Every row belongs to one group in each of 4 separate groupings. Each group adds its own fixed numbers to the row, and there is some noise. The rows also spread widely along 15 directions, which tell nothing about the answers.
(in the rows, 128 means zero)
Some rows, each with its group in each grouping after it:
[120 128 119 158 150 148 143  68 115 120  98  86 155 126 121 167 111 160
 116 133 169  98 181 153 138] | q493 q691 q740 q770
[160 112 169 140 134 136 107 145 137 110 140 119 143 130 128 125 123 139
 142 135 123 162 127 117 148] | q620 q691 q526 q982
[102 110 178 165 152 106 158 111  75  92  88 130 163 103 146 148 181  85
  80 136  65 105 112 138 156] | q149 q720 q917 q982
[ 70 122 112 171 120 147 185 152 128 134 101 158 124 106 130 174 195 109
  93 101  69 115 121 109 104] | q620 q156 q917 q515
[107 129 109  83 148 131 168  81  57 100  78 133 102  32 150 150 133  55
  49 152 129  93 132 198  68] | q517 q516 q526 q872
[105 115 112 215 142 161 148 103 113 120 109  98 126 150 137 113 117 140
 115 137 122 135 179 107 121] | q493 q359 q937 q515
[143 154  94 145 107 125 124 146 155 146 117 126 119 141 105 147 157 141
 126 116 116 102 126 145 126] | q517 q156 q740 q770
[106 128 132 126 129 137  94  91 100  98 115  96  76 149 153 114 145 107
 131 142 146 124 166 161 161] | q149 q720 q937 q872
[ 96 132 125 103 106 118 105 148 155 160 150 199 114 152 114 186 126 118
 135 118  99 146 106 132 149] | q493 q516 q221 q872
[135 101 114 135 138 119 159 149 125 153 146 132 161 182 133 111  73 152
 110 114 127 171 134  85 126] | q149 q359 q221 q982
[116 135 112 188 113 154 165 157  82  99 118  84 123 115 192  61 170  66
 111 187  85 121 123 126 157] | q149 q815 q526 q770
[146 167 124  74 127  86 120 155 148 157 167 139  57 135 150 112 149 145
 116 105 124 135  84 140 133] | q620 q815 q917 q872
[ 75 167 123 162 129 100 115 137 126 142 126 158 152 170 123  75 138 158
 146 112 112 133 139 106 139] | q149 q720 q740 q982
[121 107 123 159 141 172 169 138 102 157 130  99 114 142  93 194 206 138
 119  93 139 102 161 112 152] | q517 q691 q740 q872
[171 164 156 144 155 133 100 127  87 148 118 169 174  99  99  92 138 126
 131 159 145 110 112 183 147] | q517 q156 q740 q872
[109 163  33 165  76 150 155 162 110 118  84  92  86 154 159  59 128 145
 120 106 159 114 144 162 127] | q620 q359 q740 q770
[130 139 128 172 138 139 114 123 106 115  89 145 170 113 134 119  92 108
 113 175 104 132 158 158 119] | q493 q516 q937 q982
[110 164 146 176 124 128 122 132 101 132 106 134 102 118  97 109 196 153
 129  84 140  98 124 152 160] | q493 q691 q917 q515
[140  91 161 137  91 126 106 101 121 102  85 126 223 140  75 188  92 100
 128 124 109 110 131 148 121] | q517 q516 q526 q515
[ 74 158 129 128 136 151 131 139 105 149 170 132 128  97  91 122 218  77
 151 128  96 108 150  79 126] | q493 q815 q740 q872
[109 123 140 173 145 153 160 195  85 141 135 164 145 143 108  60 151 145
 129 101 135 174 136  84 130] | q493 q691 q740 q982
[199 121 161 155 131 138  44 138 147 149 135 159 138 172  86 161 124 135
 166 148 125 148 151 162 179] | q517 q156 q526 q982
[ 92 172  82 115 122 125  90 104 133 118 104 107  86 162 118 108 115 175
 143  94 192 115 199 159 119] | q493 q691 q917 q770
[119  82 152  48 121 127 114 128 152  84 138 146  68  84 128 216 161  76
 116 108  98 162 129 133 111] | q620 q720 q526 q770
[156  99 174 140 143 123 142 162 113  91 115 120 147 126 127 114 154 117
  99 109  99 153 113 109 115] | q149 q156 q917 q982
[115 161 125 166 152 111 126 175  73 154  90 154 159 204 119  74 133 173
 127  95 155 118 168 153 174] | q149 q691 q917 q770
[155 117  71  93 100 191 194 161 132 145 120 113 176  78 208 194 120  95
  98 212 150 133 114 170 158] | q149 q156 q917 q770
[127 120 134 140 141 114 135 135 147 147 165 120 108 157 145 117 116 151
 121 126 113 161 128  88 138] | q620 q691 q526 q982
[161 103 152 166 158 130 149 103 106 127  86 128 133 151 138 151  90 161
  98 121 145 134 143 165 134] | q149 q815 q740 q515
[165 153 128 143 125 132 114 117 136 162 143 178  89 111  90 126 137 169
 130 112 159 132  80 176 141] | q493 q156 q740 q872
[106 124 110 140 129 126 136 110 139 126 110 140 108 136 118 131 107 139
 102 106 128 138 144 126  83] | q493 q156 q937 q515
[110 148 138 205 150 120 137 158 136 141 137 135 108 183 158  42 133 178
 127 112 109 159 129  88 130] | q620 q156 q740 q515
[116  94 115  83 136 149 166  90 120 103 129  79 125  93 139 191 120  82
  87 145 128 115 150 125  97] | q149 q691 q221 q872
[ 99 113 121 146 145 140 159 101 134 114  96 128 133 111 166 179 128 116
  87 150 108 122 151 132  96] | q517 q156 q526 q515
[139 104 110  83  65 142 135 146 116  52 124  28 152 126 151  82 116  60
 122 147 129 136 127 108 104] | q493 q815 q917 q770
[ 35 132  84 170  88 134 170 115 111 152 126 127 130 156  96 116 164 143
 132  79 120 104 131  95 140] | q620 q691 q937 q770
[102 136 122  97 139 124  88  75 142  92 157  75  92 122 158 111 109  67
 133 180  97 127 175 107  99] | q620 q815 q740 q872
[116 162  87 123 100 127 133 121 133 139 126 123 108 120 142 118 128 121
 122 146 129 109 110 155 116] | q517 q815 q221 q872

New rows. What belongs after each?
[127 125 151 126 146 122 144 154 109 134 155 119 145 158 157 101 140 137
 122 133 134 154 120  99 149] | q493 q720 q526 q872
[131 123 122 116 128 156 140 134 134 136 157 131 123 110 137 140 137 112
 119 150 133 146 116 121 124] | q493 q156 q221 q872
[108 121 113 167 139 140 134 132 128 144 116 137 122 160 152 147 100 109
 112 157  92 134 164 128 143] | q620 q691 q221 q515
[169 124 118 161 153 169 139 109 110 148 137  95 177 124 148 136 104 134
 134 193 153 138 179 137 149] | q149 q720 q526 q982
[146 149 121 152 124 138 147 143 136 151 134  95 164 138 171 135 145 134
 115 164 126 112 118 129 168] | q493 q156 q917 q515
[109 122 127 158 161 145 160  84  87 145 119 181 135  64 128 144 136  97
  82 164 110 126 123 156 121] | q493 q156 q917 q982
[127 136  84  77 116 116 172 160 122 164 153 130  90 112 147 147 149  92
  87 129 110 127 106 128 123] | q493 q815 q917 q770
[ 97 138 149 131 105 147 144 167 144  79  69 148 252 100 159 168 149 133
 133 155 117 122 117 142 129] | q517 q156 q917 q770
[176 112 124 101 124 120 111 152 133 131 140 111 162 174 119  99  69 133
 125 135 149 160 138 120 122] | q493 q156 q937 q770
[134 125 121  93 119 156 138 134 139 144 177 102 103  77 125 165 189  70
 123 151  97 119 112 108 129] | q620 q156 q937 q872
[120 119 157 129 133 142 121  73 148 135 161 126  98 101 110 168 160 160
 143 113 150 140 126 127 149] | q149 q720 q917 q515
[120 125 128  74 138  94 144  88 167 143 157 127 139 120 140 182  92 158
 105 129 136 132 110 123 128] | q149 q691 q917 q770
[129 155 130 131 100 150 111 175 168 131 190 128 186  85 115 105 156  92
 169 180  77 150 104  69 140] | q493 q359 q937 q770
[116 126  98 110  99 142 131 135 138 116 112 113 148 127 136 152 120  92
 116 139 122 125 147 125 101] | q493 q156 q526 q515
[ 92 128 115 111  96 125 111 151 182 141 122 178  99 150 144 210 166 146
 135 107 111 146 116 133 149] | q517 q156 q526 q982
[147 176 184  85 150  66  87 123 128 159 159 160 125 106  70 125 165 151
 126  78 128 105  88 140 152] | q493 q691 q917 q515
[131 127 104 133 107 168 129 114 176 134 132 124 145 124 140 192 116 156
 145 152 149 136 136 140 121] | q620 q156 q526 q872
[ 83 159 139 109 133 128 146 140 135 106 123 131 162 103 149 121 167 162
 129 121 145 132 124 115  98] | q517 q720 q917 q872
[110 175 126 121 167  99 135 102 124 170 132 147 132 108 130 157 144 168
 113 111 133  95 144 152 133] | q620 q516 q526 q770
[119  96 152 156 136 146 130 145 116 126 133 130 178 145  87 133 138 112
 134 113  98 149 156  75 116] | q517 q359 q937 q515
[114 163 113 138 144 140 133 103 163 153 178 118  99  85 153 126 138 148
 131 150 131 135 125 104 129] | q493 q359 q221 q515
[109 145 127 163  97 155 117  95 116 103  89 113 160 116 122 126 143 141
 143 126 163 103 134 164 142] | q493 q156 q526 q515
[ 98 157 160 142 125  97 107 128 154 121 123 125 163 140 119 148 175 127
 132 110  85  95 116 106 146] | q493 q156 q740 q515
[120  80 106 135 129 176 149  84 112 124 127 116  93 130 136 160  95 127
 118 140 167 161 172 141 125] | q493 q815 q937 q770
[130 147 107 148 141 143 111 131 117 136 126 120 121 140 134 137 147 121
 133 144 124 116 177 146 162] | q149 q359 q917 q770
[123  87 149 135 142 138 172 115 105 116 121 109 161 130 136 150 123 142
 102 123 144 139 132 114 130] | q517 q691 q526 q770
[117 153 104 108  98  95  99 133 136 142 149 115  84 188 165  78 118 156
 135 118 154 149 119 132 173] | q493 q720 q917 q982
[116 125 168  91 103 120 126 182 147 118 130 113 144 146 127 163 208 147
 145  57 130 127 103  99 160] | q620 q156 q526 q515
[125 147 138 215 145 141 123  90 113 145 114 183 143 119 111  74 103 162
 131 148 134 135 118 159 133] | q149 q156 q740 q515
[106 171 144 175 155 135 129 123 152 153 133 141 152 112 110 157 163 185
 143 116 132 112 150 114 130] | q493 q691 q526 q515
[128  95 113 214 119 157 177 140  55  96  54 194 159 104 108  72  77 126
  85 118 134 166 111 167  85] | q493 q359 q526 q982
[102 180 130 122 144 115 102 143 168 148 150 175 124 113 148 121 147 136
 137 148 101 139 129 121 121] | q149 q156 q917 q515
[139 111 108 111 170 145 190 114 129 126 104 114 145 121 180 164  72 186
  88 136 183 155 168 140  72] | q517 q815 q526 q770
[ 93 157 131 157 106 101 127 109 159 121 110 138 151 141 140 144 125 175
 128 123 124 109  94 143 166] | q493 q691 q740 q770
[140 150 100 143 141 169 127 154 105 164 159  68 181 155 131 115 145  97
 142 184 125 109 199  97 134] | q517 q516 q917 q872
[121 135 134 110 177 137 135 120  98 171 140 159 137 123 107 175 153 136
 126 118 144 122 172 139 133] | q620 q720 q526 q872
[103 141 147 124 161 114 136 105 119 118 120 173  90  96 142 135 136 128
 103 128 114 134 116 151 108] | q149 q815 q740 q872
[ 71 136 138 106 105 126 151 214 138 138 121 178 194 157 125 170 172 125
 139 100  96 130 103  97 155] | q149 q691 q221 q872
[138  97  94 119  86 170 141 113  92 117  93  92 142 149  87 151 114 129
 127 104 194 113 154 164 120] | q517 q691 q526 q872
[124 123 129 170 124 128  88 137 110 170 130 188 167 201  73 120 101 155
 163 104 141 153 154 126 181] | q493 q359 q740 q982
